The rows come from 6 hidden closed curves, with some noise, and rows from the same curve form a group. Each curve winds through 8 dimensions. The rows are also pushed far along 5 directions, which tell nothing about the answers.
(in the rows, 128 means zero)
Known rows, each followed by its group:
[114 121 149 119 116  88  92 142 164 150 127 120 121 116 129  86 119]
(5)
[126 180 126  90 121 162 149 136 146  43 135 173 139 149 149 129 168]
(0)
[162 108 126  93 111 123 109 138 122 189 102  92 144  90 104 127 132]
(2)
[ 97 123 117 160 141  84 124  88 151  49 188 113 141 156 182 150 147]
(0)
[110 126 132 115 139  91  91 152 151 162  99 154 116 117  98  89  87]
(5)
[123 124 142 133 102 137 144 137 125 138 150  90 144 156 160  45 112]
(3)
[121 115 100 192 132  77 111 127 136  93 129 136 115 150 140 162 109]
(4)
[107 122 122 172 157 105 126  83 154  45 171 121 151 178 178 147 145]
(0)
[ 96 158 144  66 128 149 104  87 126  58 142 149 138 162 163 136 139]
(2)
[119 112 117 124 151 117 116  85 105  82 163 146 145 144 167 129 148]
(3)
[127 144  87 142  94 101  92  93 157 100 127 128  68  87 115 195 185]
(5)
[138  88 142  90 147 194 147 100  73 101 178  82 129 134 129 151 147]
(5)
[106 163 138 103 129 114 112 159 145  99 114 202 152 151 149  93 125]
(5)
[137  99  82 200 143  66 109  90 129 155 114 113 118 138 144 128 106]
(1)
[128 171 106 150 132 154 130 106 134  72 112 183 123 139 121 181 164]
(1)
[128 161  96 112 114 101 111 108 127  63 124 168 133 140 167 161 156]
(2)
[ 95 158 154  94 107 112 104 141 148 110 113 181 110 150 163  94 121]
(4)
[141 178 142  95 107 152 154 172 124 139 109 130 148 120 133 129 130]
(5)
[140 158 130  77 131 129 124 139 125  89 134 168 137 107 155 159 179]
(0)
[123 159 133  80 113 140 121  60 127  53 149 132 134 134 148 135 162]
(2)
[117  80 107 131 136 113 111 134 123 143 137 105 109 141 137 121 107]
(3)
[113 159 154 164 122 122 137 107 138  82 114 159 114 167 135 140 100]
(4)
[116 226 125  70 111 131 122 103 127  98  99 168 129  94 115 206 151]
(0)
[133 111 107 126 142 123 114 151 138 193  98 108 140 106  92 134 110]
(3)
[130 116 174 176 136 134 167 159  93 163 131 133 120 132 119 135  84]
(3)
[143  62  54  82  91 135 104  88  98 132 164  41 123 114 124 109 154]
(2)
[133 150 170 116 139 161 142 155 113 112 116 150 147 135 105 135 104]
(1)
[100  97 103 183 139  84 113 127 140 151 132 151 121 136 125 128 110]
(1)
[137 161 213 123 145 199 171 137 109 124 126 157 170 141 116 122 130]
(0)
[126 101 138 192 102  63  95 134 160 158 104 130  90 136 138 108 105]
(5)
[120 191  92  39 121 127 125 129 129 138 115 138 165  88 112 129 141]
(1)
[138 143 151  72 150 174 130  84  98  86 148 138 157 112 119 168 167]
(5)
[103 114 153 124 117 147 104 111 146  56 167 137 150 169 155  85 149]
(1)
[119 130  79 172 102  54  93  97 160 130 127 112 103 136 189  99 145]
(4)
[161 154  90 129 108 125 134  68 114  98 136 139 124  76 116 173 199]
(3)
[135 135 126 187 149 143 150 147 102 128 106 159 132 158 131 179 109]
(5)
[123 186 144  67 125 153 137 147 121  99 131 138 166 134 160 134 146]
(5)
[140 111 117 121 124 180 131 144 126 179 108  72 147 133  85 108 110]
(4)
[146 130 113 176 145 129 146 100 116 130 124 119 102  98  78 185 125]
(5)
[147 202 139 160 111 170 183 133 130 122  95 156 123 100  77 193 144]
(3)
[141 136 175 126 149 163 176 137  91 138 126 125 150 151 121  95  81]
(0)
[120 126 116 172 132 144 146  95 114  59 141 163 126 164 122 148 125]
(2)
[124 208 105  72 110 169 125 104 125  79 103 170 145 124 115 177 162]
(5)
[161 103  70 135 124 174 144  92  90 141 149  78 124 104 108 135 173]
(0)
[105 116 189 135 149 137 166 215 140 156 137 125 161 167 134  54  56]
(3)
[156  66  68 123 114 116 101 130 110 174 112 101 119 111 101 102 127]
(2)
[110 128 107  14 115 108  88 104 129 142 136 110 156  92 109  92 126]
(0)
[131 138 141 168 136 103 110  57 154  49 149 166 121 135 171 158 189]
(2)
[140 142 114 230 154 128 176 101 113  99 139 151 111 131 125 177 134]
(4)
[156 117 106 134 117 133 126  90 127  91 148  99 114 129 167 133 181]
(2)
[ 85 171 124  99  93  68  71 158 154 165  73 169 152 150 147 119  80]
(5)
[144 141 106 133 130 110 147 169  98 200  94 126 115  97  93 133  81]
(0)
[144 153 135 123 134 139 158 151 101 166 105 121 108  94  98 178 104]
(4)
[108 109 157 129 109  81  99 116 169 108 151 109 143 163 192  52 125]
(3)
[ 97 142 174  88 154 155 143 141  96  89 141 166 137 174 155 108  84]
(4)
[108 145 164 160 114  94 122 138 152 127  94 201 106 126  96 140  96]
(1)
[160 142 103 104 100 156 136 106 114 161  93  93  95  90  83 156 135]
(4)
[138 140 181 147 117 179 189 165 100 150 110 152 109 127  75 110  84]
(0)
[158 141 110 112 104 123 141 124 117 181 108 111 133  69  80 118 133]
(3)
[117 158 120 159 130 170 152 126 115  94 146 151 133 137 134 176 165]
(3)
[150 123 103 181 132 132 140 121 115 132 101 153  89 118 102 188 135]
(3)
[135 165 136 130 138 203 169 149 111 112 111 152 150 152  97 138 122]
(5)
[103 116 104  19 128 145  88 112 116 151 133 111 172 121 101  63 109]
(1)
[135 185  92  41  83  92  87 164 142 173  86 137 134  61 117 152 151]
(5)
[145  91 146  72 156 179 139 174 109 178 136 106 151 118 114  67 124]
(2)
[143 133 126 242 128 131 162 142 160 100 117 159 108 152 123 155 144]
(0)
[117 125 138 189 154 127 163 111 115 108 150 140 134 159 147 100 103]
(4)
[140 122 147 220 167 170 183 115  92 113 123 158 101 155 109 179 109]
(4)
[118 181 124  75 121 104 140 129 127 117 123 176 133  95 134 148 141]
(1)
[142 101  90 137  97  79 100 124 138 171 137  54  99  94 159 153 154]
(3)
[107 189 180 108 148 170 166 161 158  95 115 173 169 147 106 131 108]
(3)
[135 136 131 142 141 154 152 197 126 207  71 144 142 140  83  93  68]
(1)
[133 114 103  89 126 137 107 122 131 147 150 102 152  98 144 134 187]
(1)
[145 161  73  71 124 125 131 117 121 155 123 105 152  71 107 147 159]
(1)
[162  94 114 112 133 153 137 106  99 211 124  80 124  64  86 128 147]
(4)
[149 148  95 113 132 177 160 123 104 140 123 105 132  97  83 158 143]
(4)
[153  88 127 216 166 135 158  94 119 127 140 132  90 111  99 162 142]
(2)
[137 133 137 170 128 152 159  77 126  74 158 121 119 118 118 170 166]
(2)
[124 124  62 160  92  73  98 149 150 158 109 100 102 126 139 131 121]
(2)
[129 109  79 106 133  77  90 110 116 148 128 117 117 114 161 142 136]
(1)
[140 116  70  91 136 101 104  79 135  90 143 114 111  84 125 193 176]
(3)
[104 104 107 123 146  89  75  71 138  82 161 131 136 142 172 165 163]
(0)
[100 102  85 160 108  45  94 101 145 103 156 136  98 116 150 134 131]
(2)
[117  87  59 121 124  97  75  77 123 125 132 115 114 119 122 146 143]
(2)
[127 110 112 122 142 134 125  46 105  70 184  96 138 127 153 159 172]
(0)
[136 130 151 134 139 196 150 159 119 116 107 133 144 165  91 132 101]
(4)
[119 128 150 190 122  99 150 143 148 184 108 133 126 116  96 127  91]
(1)
[154 104 116 159 140 158 147 126 133  77 151 119 108 134 138 199 188]
(0)
[149 119 123 125 146 158 157 106  87  94 174  94 122 120 169 169 174]
(4)
[167 118 121 136 151 161 137  72  95 106 147 110 132  89 108 214 188]
(5)
[136 145 105 190 141 153 143  88 126  75 143 123 124 160 169 171 170]
(4)
[132  66 147 158 129 124 155 166 151 172 137  68 120 137 101  64  75]
(3)
[123 122 129  59  94 133  88 129 144 141 119 109 147 113 102  68 125]
(1)
[126  84 165 159 128 151 158 137  98 101 157 112 121 173 145 118  97]
(2)
[110 140  91 132 133 125 104 119 140 106 121 156 138 154 147 125 139]
(1)
[144 113 126 164 146 174 138 104  99  88 150 140 112 148 155 182 176]
(0)

New rows, each followed by its group:
[110 158 183 131 153 146 127 120 136  96 122 198 151 164 170 108 139]
(4)
[131  97 109 133 129 124  90 110 120 109 138 117 118 133 144 153 151]
(1)
[121 127 188 134 150 130 151 149 131 149 118 149 108 127 108 107  83]
(2)
[118 141 151 178 133 134 149 153 161 121 114 138 138 158 113 132 102]
(0)
[158  85 122 195 129 137 147 138 129 188 136  80 120 103 116 121 148]
(4)
[127  96 106  85 129 105  86  59 126 125 169  87 151 121 189  73 176]
(4)
[ 99 127 141  67  95  91  72 127 147 122 121 141 140 158 174  55 111]
(5)
[158  98 136 220 144 139 188 116 109 105 162  96  81 127 135 164 139]
(2)
[122 141 117 197 119  83 122 153 150 112 121 162 127 141 147 158 131]
(2)
[121  96  78 116 110  74  74  68 129 111 138 132  87 116 157 127 157]
(4)
[ 87 132 141  72 120  99 110 148 182 109 142 110 160 157 156  41  93]
(3)
[158 157 146 121 138 206 168 118 115  81 131 142 111 112  90 161 169]
(5)
[120 166 138 134 136 108 160 117 124  89 141 182 127 117 147 163 148]
(1)
[132 108  77  61 133 132  99  85 138 110 159  57 161 123 145 122 165]
(0)
[139 148 145 119 123 186 149 136 143 111 119 136 140 127  99 154 161]
(0)
[136 148 123 119 127 151 154 114 127 137 134 143 137  79  91 180 173]
(1)
[135 110 147 179 137 161 145 138 110 137 135 122 159 154 137 167 139]
(5)
[112  93 122 166 125 111 120 147 131 159 112 145 125 150 100  79  74]
(5)
[124 120 177 205 129 121 156 143 145 165  87 178 115 150  88 108  72]
(1)
[186 127 124 163 126 171 183 138  76 155 131 115 125  93 113 158 162]
(3)
[ 64 139 138  80 142 120 107 136 138 117 128 187 153 177 150  71  85]
(1)
[138 202 157  81 153 170 158 163 151 108  90 178 154  98  87 202 144]
(3)
[126 129  74 120  95  88  78  68 159 112 137  89 110 102 135 121 169]
(5)
[120  77 133 130 144 132 138 148 120 131 170  80 130 141 140 127 121]
(0)
[130 132 131 142 104 130 107 121 149 103 123 141 126 123 109 128 146]
(1)
[114 127 161 154 134 108 123 119 128 106 110 191 102 155 140 121 100]
(4)
[148 107  77 138  87  85  97 109 136 126 122 108  78  97 122 142 150]
(1)
[134 100 106 112 115  78  98 105 129 145 142  69 109 120 152  83 112]
(5)
[124 144 145 114 101 129 157 164 139 178 112 121 127  96  81 100  96]
(1)
[151 135  94 177 119 148 148 116 110 147 114 125 108 121 106 142 139]
(0)
[154 144 162 146 143 163 159 144 129 132  83 188 115 128  83 119 112]
(2)
[158  80 121 180 115 137 135  97 108 128 141  65 132 153 139 142 132]
(2)
[150 120 151  92 136 158 135 184 118 167 103 117 154 143 130  79  99]
(4)
[152 168 136 123 152 140 153 115 109 153  87 166 139  92  88 194 129]
(1)
[125 188 115  87 136 174 146 117 121  79 141 169 144 122 152 143 185]
(4)
[123  48 151 179 139 107 104 102 116 164 142  66 134 177 155  78  79]
(5)
[125 147 186 160 129 117 149 201 136 166 100 155 149 148 132 109  77]
(5)
[135 139 102 142 132 139 125  66 136  70 136 175 104  97  96 180 187]
(2)
[132  82 162 196 178 180 174 130 114 121 172  86 148 180 151  84 114]
(2)
[100 116 107 136 129  83  88  74 142 114 152 141 132 120 154 109 153]
(4)
[118 116 128  65 143 162 131 128 116  92 176 116 143 105 133 165 175]
(3)
[113  85 124 134 151 126 102 105 133 106 168 114 150 142 151 141 159]
(0)
[122 140 149 115 100 121 130 186 118 193  79 144 150 136 111 120  70]
(5)
[160  85 109 210 147 107 143 137 109 160 130 125  93 110 135 157 140]
(4)
[ 94 126 127 118 129  88  71 111 159 101 123 158 103 146 141  96 115]
(5)
[ 93 137  81 149 127  73  87 137 158 143 105 159 130 157 159 103 109]
(1)
[128 165 204 142 162 197 205 175 101 132 134 148 157 155 135 111  97]
(4)
[156 167 164 166 128 206 192 159 101 140  97 164 120 135  91 134 122]
(0)
[102 114 133 149 125 140 112  56 147  50 172 147 137 162 165 128 185]
(1)
[105 172 144 144 122  99 120 164 173  84  94 197 109 159 145 172 119]
(0)
[107 189 168 162 127  91 141 141 165 160  74 194 140 130 116 141  92]
(1)
[150 106 100 107 124 134 105 164 119 184 100  71 131 117 108 147 110]
(4)
[109 133 134 112 105  86 107 146 135 125 135 117 113 123 144 121 103]
(1)
[134 115 167 145 166 118 154 163 126 133 121 140 141 153 142 112  81]
(3)
[ 99 183 143 195 104  82 122 131 169 127  85 204  85 135 132 147 113]
(4)
[178  97 115 141 141 154 154 124 128 153 121 105 137  89  80 136 154]
(3)
[146 112 155 142 140 134 157 123 116 135 118 132 121 121  84 139  99]
(0)
[171 112 127 170 131 127 159 110 110 136 130 111 113 106 120 136 139]
(4)
[119 147 140 186 143  99 134 106 129  68 140 151  87 154 161 170 120]
(5)
[107 150 168 188 158 153 169 175 134  83 145 168 108 162 127 133 106]
(5)
[164 105 137 150 134 148 133  99 112 103 153 114 144 111 141 185 191]
(2)
[121 150 127  76 122 154 118 105 111  63 138 141 151 165 166 135 145]
(2)
[132 124  91 135  82  65  75 145 172 155  85 124 104 123 132 101 121]
(4)
[123  77 107 177 139  88 120 121 132 155 157 100 129 142 179 107 139]
(1)
[136 132 147 178 125 112 151 128 126 145 109 165  96 105 100 142 114]
(4)
[119 144 107 189  88  50 108 110 142 128 109 146 113 126 149 170 120]
(5)
[113 108 160 125 151 107 114 121 130 161 113 142 164 160 136  62  75]
(1)
[123 125 146 132 140 142 154 145 116 155 144  95 143 149 163  76 104]
(4)
[128 158 138 133 133 126 121 102 147  79 104 205 119 137 126 126 146]
(2)
[119 155  84  99 116 114  70  90 143 113 121 137 139 105 141 196 191]
(5)
[143 127 143 151 137 163 170 174 123 138 118 162  97 108  85 139 125]
(2)
[119 155 158 155 128 108 132 173 155 162  97 173 136 123 123 140 117]
(1)
[122  66 107 140 101  83  93 129 140 156 172  40 123 126 168  76 133]
(1)
[ 89 136 131  29 136 121  78 149 148 149 113 140 172 136 136  81 106]
(3)
[134 166 116 136 108 134 128 136 151 107 112 121 137 134 128 144 140]
(4)
[122 105 173 162 157 167 158 161 132  91 155 119 143 196 170 117 117]
(0)
[128 123  92 119 128 123  92  89 150  91 150 147 119 100 141 166 213]
(2)
[147  98 138 115 163 179 138 135  96 103 166 111 132 136 149 138 165]
(5)
[130 133 137  92 124 158 150 202 134 192 110  91 151 125 108  82  93]
(3)
[136 134 152 195 171 135 167  96 107 110 131 159 138 139 133 193 131]
(1)
[148 134  91  82 116  95 106 156 118 195  88 134 107  70 108 134 127]
(4)
[126 115 165 130 149 162 155 167 110  98 138 133 155 171 117 108  81]
(4)
[150  92 139 220 128 106 166 109 118 113 134 128  73 135 118 142 106]
(2)
[152 131 153 192 116 139 147 125 109 152 108 130 103 131 128 166 130]
(3)
[145 139 176 178 158 170 177 115 104 148 122 157 120 107 104 172 137]
(4)
[115 156 115 116  98  95 116 186 154 140  91 157 116 131 110 100  86]
(4)
[146 122 144  88 117 133 114 139 128 171  80 138 104 110  96 106 105]
(2)
[128 155  45 107  92 102  80  74 137 118 108 109 121 117 135 163 162]
(5)
[112 176 119  78 123 155 145 116  99  77 136 169 160 133 126 156 135]
(5)
[141  91 150 144 155 227 160 131 102  81 159 101 157 182 119 127 138]
(4)
[107 214 134  82 115 173 144 144 115 100 117 186 144 118 116 172 151]
(3)
[106 148  94  54 113 140 115 125 107  97 166  96 145 130 167 138 153]
(5)
[146 139 117  80 107 114 111 133 160 131 105 104 130 115 125 121 140]
(0)
